The rows come from 5 hidden closed curves, with some noise, and rows from the same curve form a group. Each curve winds through 8 dimensions. The rows are also pushed far along 5 directions, which tell nothing about the answers.
In the rows, zero is written as 128.
Known rows, each followed by its group:
[137 155 140 132 140 128 128 123 129 124 126 116 119 131 154  93 162 120
 126 134  61 142] | Z_410
[166 202 156 175 157 126 114 130 124 132 152 136 140 111 105  98 100 121
 128 141 175  51] | Z_93
[ 77 179 168 137 126 114 133 148 130 144 144 161 164 163 124 151 141 112
 125 160 212 105] | Z_93
[122 147 123 184 118 154 144 106 141 164 137 104 132 106 109  88 156 101
  94 120  84 150] | Z_93
[131 100  81 156 104 152 118  95 136 166 131 114 130 111 122 140 138 100
  98 107 136 123] | Z_712
[186  95  86 121 115 161  97 109 133 117 115 103  93  71 130 127 116 137
 118 110  49 134] | Z_498
[109 143 149 139 134 104 148 111 161 116 151 107  96 170 167  89 125 119
 127 135  56 188] | Z_110
[ 98  90 117 111 117 103 158 131 137 112 139 117 109 153 128 135 100 142
 138 115 124 184] | Z_410
[142  82  91 113 118 135 137 111 106 143 108 123 135 111 118 151 108 131
 146  96 136 119] | Z_93
[176 130 125 139 128 120 111 132 123 115 160 158 146  88 117 148  75 116
 139 146 186  78] | Z_110
[155 143 127 164 139 129 125 137 145 113 161 155 128 102 132 117  82 123
 125 142 114 119] | Z_498
[120 131 148 120 127 156 108 116 123 147  94  91 105 152 146 112 166 142
 116 113  87 135] | Z_93
[160 136 128 139 131 116 140 153 118 101 143 155 164 106 108 147  94 131
 149 143 205  92] | Z_410
[ 62 134 161 126 128 111 143 132 135 140 139 137 122 186 149 119 137 128
 122 136 126 174] | Z_498
[162 126 132  99 112 141  97 118 114 122  85 113 123  88  90 150 131 130
 131 134 143  99] | Z_712
[125 112 162  79 183  70 142 192 118  49 118 194 120 172 174 122  62 195
 177 160  78 163] | Z_93
[126 102 111 109 104 122 129 100 127 134 130  86  95 120 130 119 131 115
 122 114  84 171] | Z_712
[175 121 136  64 153 115 117 131 100  97  73 110 119 100 119 121 120 175
 165 123  89 105] | Z_93
[107 123  87 137  97 137 127 104 154 156 141  99 135 106 137 126 195  94
  87 130  99 164] | Z_110
[ 85 167 138 141 110 134 144 124 138 157 131 120 163 155 136 156 159 115
 123 130 199 112] | Z_110
[112 164 129 104 102 136 103 104 138 148  90  83 143 125 142 140 204 130
  97 143 131 127] | Z_498
[167 135 122 154 122 147  84  94 125 167 134 110 126  88  92 118 131 105
  95 124 170  62] | Z_712
[110 100  96 130 123 101 148 141 135 119 166 163 141 119 133 143  98 122
 125 138 136 157] | Z_110
[138 211 161 137 159 140 105 134 126 122  88 128 137 171 151 130 143 151
 138 131 161  57] | Z_712
[146 144 132 143 132 124 137 124 131 122 141 137 131 121 141 128  91 123
 146 131 120 121] | Z_93
[142  97 138 126 142 132 120 140 105 118 131 154 116 128 120 129  69 150
 142 117 140 118] | Z_110
[171 111 127 126 121 138 111 124 108 133 114 144 150  80  92 148 113 117
 139 137 166  87] | Z_93
[178 114 134 166 138 148 107 105 127 141 140 125 116 110 124 102  82 127
 120 116 131  99] | Z_498
[112 140 132 158 143 122 155 152 159  97 138 140 111 142 124 107  94 150
 123 135  86 172] | Z_410
[141 115 106  95  95 134 109  95 122 150 116  87 129 100 135 145 185 100
 122 124 120 123] | Z_410
[ 81 114 102 143  89 110 152 130 146 161 193 150 171 111 119 160 137  86
 105 149 199 146] | Z_498
[129 172 152 124 143 114 132 139 130 110 131 143 138 160 164 132 136 122
 151 143 135 113] | Z_410
[119 115 127 131 127 124 124 134 140 128 139 126 128 122 138 108 155 130
 103 144  97 156] | Z_498
[ 68 135 124  84 106 131 130 128 105 176 111  96 165 150 134 155 208 134
 119 115 200 107] | Z_498
[109 179 138 104 110 147 101 123 121 148  84  96 145 147 137 161 194 132
 118 129 179  86] | Z_712
[152 124 126 112 137 126 123 135 110 105  97 155 136 115 114 151 108 135
 152 132 129 111] | Z_712
[129 143 132 150 126 144 113 110 139 158 118 115 134 103 104 107 155 120
  95 136 115 118] | Z_410
[125 111 108 137 114 124 139 136 114 128 133 163 157 110 110 158 108 109
 132 137 165 129] | Z_712
[183 111 142 141 116 162  97 109 121 140 127 105 104  83 120 112  93 128
 124 124 100 113] | Z_93
[125 160 168 166 135 129 116 135 141 119 138 150 115 129 100 106 104 117
 108 157 124 133] | Z_712
[135 118 109 100 112 124 125 136 139 120 126  92 127 104 133 134 140 152
 122 131 120 140] | Z_110
[134 128 135  74 124 107 114 111 110 125  95  88 110 127 118 132 137 147
 138 124 133 119] | Z_712
[180 152 132 137 132 162  81  88 154 128  90  46  57 115 139  71 171 133
  93 115   4 136] | Z_712
[124 127 106 118 117 122 140 123 143 132 115 118 148 127 148 142 153 131
 128 131 121 138] | Z_93
[ 98 161 157 141 148 104 146 143 120 133 143 144 159 162 157 102 155 131
 121 152 139 139] | Z_498
[ 84 177 186 181 170 123 124 140 158 122 147 141 100 196 158  54 146 135
  90 152  67 167] | Z_110
[114 145 159 121 146 114 122 157 130 112 130 162 133 146 125 140  89 157
 137 147 163 111] | Z_498
[107 117  97 156 111 144 128 101 146 162 127 115 125 143 140 128 163 100
  95 114 109 148] | Z_712
[170 105 101  63 144 114 136 133 108  87  80  92 113 108 124 132 118 182
 168 101  91 122] | Z_410
[106 102 118 121 100 142 144 115 155 135 116  84 103 151 162 131 159 130
 123 113  69 193] | Z_110
[141 181 180 148 168  99 124 143 133  98 142 170 123 162 134 115  67 134
 156 154 156  92] | Z_93
[133 170 148 162 139 113 139 108 144 133 161 118 126 145 142  96 109 113
 127 134 133 121] | Z_110
[126 130 134  66 140 116  95 124 115 122  90 100 110 136 128 128 163 161
 123 125 124 108] | Z_110
[112 182 123  99 119 130 127 130 128 147  90  96 176 136 150 159 202 143
 128 134 178  86] | Z_93
[107 142 126 148 118 141 124 111 121 161 135 122 130 150 132 130 161  93
 116 113 151 113] | Z_93
[115 103 107 110 114 145 123 121 120 154  99 111 141 108 106 140 171 134
 110 118 127 132] | Z_410
[145 110 122 116 129 105 120 112 137 119 136 119 113 119 128 126  75 149
 132 127 132 131] | Z_498
[194 110 133 129 141 123 117 123  98 106 137 162 135  77 106 130  55 125
 158 134 140  91] | Z_498
[113 134 114 162  98 148 142 127 151 143 143 108 149 106 109 132 173 101
  95 135 149 150] | Z_410
[121 184 158 144 129 148 110 111 119 162 110  94 151 151 159  99 211 118
 104 135 137 100] | Z_498
[145  99 106 120 112 166 104 119 133 138 116 105 102 112 146 130 161 123
 114 113  73 137] | Z_498
[169 117  94 138  93 166  89  88 127 163 139  98 125  69 112 144 150  85
 101 116 143  91] | Z_110
[117 144 124  89 132 100 139 115 133 122 109 103 129 146 146 132 136 151
 142 122 123 132] | Z_498
[120 128 150 141 143 135 125 138 125 121 130 142 110 167 158 114 107 140
 135 122 104 141] | Z_110
[ 96 102 120 131 112 111 139 139 136 129 153 164 135 123 115 143 123 101
 116 150 132 167] | Z_93
[140 134 114 137 123 122 127 116 129 145 151 105 138 111 131 112 138 122
 114 126 149 113] | Z_410
[102 133 142 118 135 110 154 164 117 100 134 159 146 150 141 136 138 130
 145 145 134 154] | Z_410
[111 123 139 131 129 117 125 131 130 128 120 146 132 123  97 125 132 121
 111 146 128 145] | Z_712
[158 101  87 100 104 142  98 125 103 152 139  94 150  67 113 150 145 138
 110 117 189  81] | Z_110
[154 149 149 128 124 123 118  97 127 129 114 102 112 118 118 105 146 100
 128 137  97 131] | Z_712
[114 123 162 120 150  95 149 160 105  96 150 170 139 184 165 130  96 135
 166 139 164 135] | Z_410
[143  99  89  72 105 129 103 102 101 148 103  67 110  95 114 141 154 143
 121  97 133 110] | Z_712
[195 150 118 123 155 147 126 131 127  81  92 105  94 113 136 117  89 167
 165 102  61 104] | Z_410
[ 97 156 171  68 153  83 130 160  99 100 130 146 135 186 173 130 139 151
 163 149 150 120] | Z_110
[112 143 136 159 133 130 170 148 133 103 141 154 140 159 139 138 101 124
 152 126 146 147] | Z_410

New rows, each followed by its group:
[138  94 111 116 112 153 113 121 115 142 124 108 114 121 139 139 128 130
 128 105 121 128] | Z_110
[118 150 156 151 144 120 122 121 123 132 160 139 111 141 131  90 109 113
 120 136 113 132] | Z_110
[138 108  91 126 108 136 141 123 130 125 140 124 132 113 134 157 117 115
 139 113 135 136] | Z_410
[114 146 124 146 110 145 118 133 129 155 122 140 163 109 103 149 172 101
 107 142 178 103] | Z_93
[161 119 137 106 137 126 112 126 108 132 145 112 119  99 117 109 118 135
 138 124 132  98] | Z_498
[103  92 103 140  97 131 142 128 140 144 155 147 137 125 142 159 106 106
 122 129 135 165] | Z_93
[160  97  86 165 105 131 139 111 142 143 160 142 152  77 112 144  79 103
 123 128 152 124] | Z_93
[157 140 133 176 132 143 127 127 126 119 133 154 130 103 107 122  87 108
 129 134 118 120] | Z_712
[124  92  97 108  90 136 141 117 128 148 127  99 147 114 134 167 136 125
 135 112 171 133] | Z_110
[112 115 123 164 124 155 127 116 146 154 119 118 121 115 111  98 155 121
  89 126  72 161] | Z_410
[ 56 104 127 132 101  99 153 119 148 159 152 145 153 155 133 139 170  91
 100 151 149 188] | Z_410
[157  63  89  68 128 126 100 129 122  98 111 117  76  86 121 128 113 156
 125 116  36 164] | Z_110
[117 140 141 142 132  81 156 130 127 127 188 160 162 146 142 138  72 112
 152 146 215 113] | Z_110
[125 100  87 102 111 137 136 130 149 113 107  89 100 104 117 133 146 152
 115 110  62 175] | Z_410
[ 83  86 116 100  93 117 138 130 139 145 131 127 146 137 155 157 161 122
 116 145 129 186] | Z_93
[106 105 102 161  91 147 132  96 147 180 181  96 122 113 140 111 165  78
  88 118 110 163] | Z_498
[157 108 142 100 138 123 113 117 112 121 131 109  94 113 120 107  93 145
 146 116  97 122] | Z_498
[ 89 127 103 138  99 134 127 119 130 167 132 121 155 145 138 159 166 105
  99 121 190 123] | Z_712
[185 127 113 127 125 133  98 117 108 128 147 148 144  88 122 153  91 112
 142 129 192  56] | Z_110
[160 167 159 170 160 113 128 114 133 115 137 153 123 137 126  89  95 108
 136 144 105 111] | Z_712
[138  75 120 176 127 135 121 104 145 129 169 163  83 132 129 109  55 101
 113 118  80 171] | Z_110
[152 165 131  97 138 114 112 120 114 128 110 105 138 121 128 128 158 135
 140 130 156  71] | Z_93
[ 66 148 170 118 139  83 164 148 144 108 144 154 135 180 147 116 143 124
 135 162 110 190] | Z_110
[145 114 126 126 143  88 139 124 114 114 143 170 145 130 124 134  85 112
 151 141 158 116] | Z_712
[105 120 149 163 131 136 137 131 150 133 125 141 110 136 107 101 110 129
 108 137  82 176] | Z_93
[111 135 140 185 131 156 142 121 136 152 133 130 115 129 106  92 120 113
 107 119  78 160] | Z_93
[118 125 154 132 163 101 129 175 117 110 174 189 144 167 159 131  72 153
 148 148 191  98] | Z_498
[126  86 100 127 125 118 145 120 165 109 119 119  93 135 148 120  95 150
 126 118  33 197] | Z_93
[104 117 142  79 143 105 118 161 123  91 119 152 111 149 149 133 133 157
 134 149  92 159] | Z_110
[123 199 172 149 158 128 126 113 143 132 114 115 111 161 137  90 120 142
 132 128  95 107] | Z_410
[125 138 136  70 110 139  98 119 127 118  63  83 102 134 131 150 186 142
 125 130  94 140] | Z_712
[127 122 158 196 151 121 159 114 151 121 153 163 103 166 132  95  24 125
 145 120  89 167] | Z_93
[158 121 123  93 151  88 132 128 122 101 134 131 126 124 129 133  57 170
 165 124 155  97] | Z_498
[119 157 118 144 114 124 128 101 122 168 158 101 151 116 121 119 147 106
 108 120 182  96] | Z_110
[121 119 124 126 113 117 138 133 137 129 135 150 153 133 154 155 122 120
 135 142 146 140] | Z_93
[101 168 166 135 160 116 120 152 135 118 131 131 122 174 162  89 156 154
 109 147 109 134] | Z_110
[117 111 136 102 117 124 139 135 126 124 113 119 140 147 149 145 146 139
 142 130 143 143] | Z_110
[ 60 113 115 120 101 118 162 122 149 153 123 109 151 170 152 148 179 122
 117 124 145 183] | Z_110
[138 115 103 110 125 133 118 124 138 112 126 116  99 107 135 122 131 136
 122 122  59 154] | Z_110
[117 150 135 137 114 141 111 124 141 131 118 114 108 123 112 128 136 123
 105 135 114 136] | Z_712
[146  95 107 177 127 112 140 100 139 137 170 153 119 104 105 108  70  86
 116 129 109 151] | Z_712
[122 190 157 130 130 128 129 104 148 134 122  81 117 142 144  94 183 113
 122 136  80 140] | Z_110
[153 107  99  92 123 124 128 115 118 126 102 110 125 114 128 161  90 157
 159 100 144 102] | Z_93
[128 115 124 101 130 106 146 137 127 107 126 144 136 146 142 163  80 149
 166 124 164 123] | Z_110
[ 76 103 144 124 110 114 142 139 129 147 147 143 147 154 151 136 137 121
 118 146 147 175] | Z_93
[139  89 110 145 126 140 121 125 123 124 128 145 108 112 123 118 114 114
 116 124  77 159] | Z_712
[135 124 126 122 137 106 128 119 135 122 136 122 112 135 133 112 121 124
 129 128 103 138] | Z_93
[130 128 133 134 140 119 138 143 125 103 113 162 129 138 130 132 107 128
 142 138 104 148] | Z_712
[141  76 104  91  98 166 101 113 109 148  98  80 101  97 120 140 155 138
 117  99  95 138] | Z_110
[107  75  99 146 115 113 138 123 136 155 158 158 149  98  97 137  96 116
 103 138 154 150] | Z_410
[168 136 142  90 152 104 121 144 134  82  98 137 124 132 162 134  98 172
 163 146  93 120] | Z_93
[122  60  85 114 104 109 161 135 133 109 144 135 140 110 121 150 121 124
 131 127 134 183] | Z_410
[141 127 125  94 111 102 132 121 113 131 153 115 149 118 139 155 115 120
 153 134 198  98] | Z_110
[117  76 111  99 134 103 133 154 124 111 141 161 128 121 111 154  62 164
 141 126 161 132] | Z_498
[118 133 144 139 147 113 112 140 119 132 153 156 137 139 125 112 107 139
 111 140 171 105] | Z_110
[ 73 147 109 163 106 120 148 124 159 151 148 124 142 139 119 135 143 112
  91 136 146 161] | Z_712
[107 158 137 189 146 117 138 121 147 143 164 154 134 157 142  93 126  96
 105 141 116 137] | Z_712
[111 177 147 163 133 143 139 113 152 146 115 107 124 161 144 113 132 136
 123 119 111 127] | Z_93
[119 117 109 162  87 150 131 108 157 162 146 117 144 107 136 141 151  91
  99 136 126 155] | Z_93
[141 156 143  66 135 130 107 136 103 123  60 109 154 118 120 149 188 157
 146 136 152  80] | Z_93
[115  47  93  96  98 111 136 122 110 155 177 126 136  91 108 141 117 112
 122 120 162 150] | Z_498
[121 132 147 142 153 109 138 130 128 116 118 128 122 158 139  89 132 139
 121 134  90 156] | Z_712
[115 185 143 152 142 121 128 113 133 146 132 130 141 144 130 104 165 101
 116 140 128 106] | Z_712
[143 126 109 116 122 130 131 114 145 120 107 106 121 122 154 125 155 127
 130 126  63 152] | Z_93
[154 189 159 143 134 156  98 124 134 128 106 112 113 111 116 107 167 114
 117 144  87 100] | Z_93
[164 123 136  70 140 119 107 134  92 127 125 105 129 102 125 123 141 147
 151 123 148  77] | Z_498
[109 178 165  94 159 114 120 151  90 131 102 124 147 177 150 127 155 157
 152 125 178  72] | Z_93
[118 110 110 104 116 116 127 107 125 143 123 110 122 140 140 138 162 107
 126 117 126 136] | Z_93
[110 127 127 127 124 140 123 145 131 126 121 141 133 150 151 145 154 128
 123 134 134 134] | Z_410
[133 156 162 168 155 144 122 146 142 114 136 162 119 160 162 107 111 129
 129 141  98 125] | Z_498
[130 136 153 163 130 109 159 140 143 111 174 150 136 120 122 107  78 117
 137 151 123 158] | Z_110
[136 103 118 195 123 147 134 104 136 157 160 143 127 110  96 112  72 107
 107 111 148 127] | Z_110
[ 93 114  85  88  98 125 148 129 129 134 117 106 144 137 158 168 190 119
 133 117 130 156] | Z_410
[136  91 112 131 116 122 156 150 110 104 148 162 142 114 114 158  81 121
 157 124 165 142] | Z_410
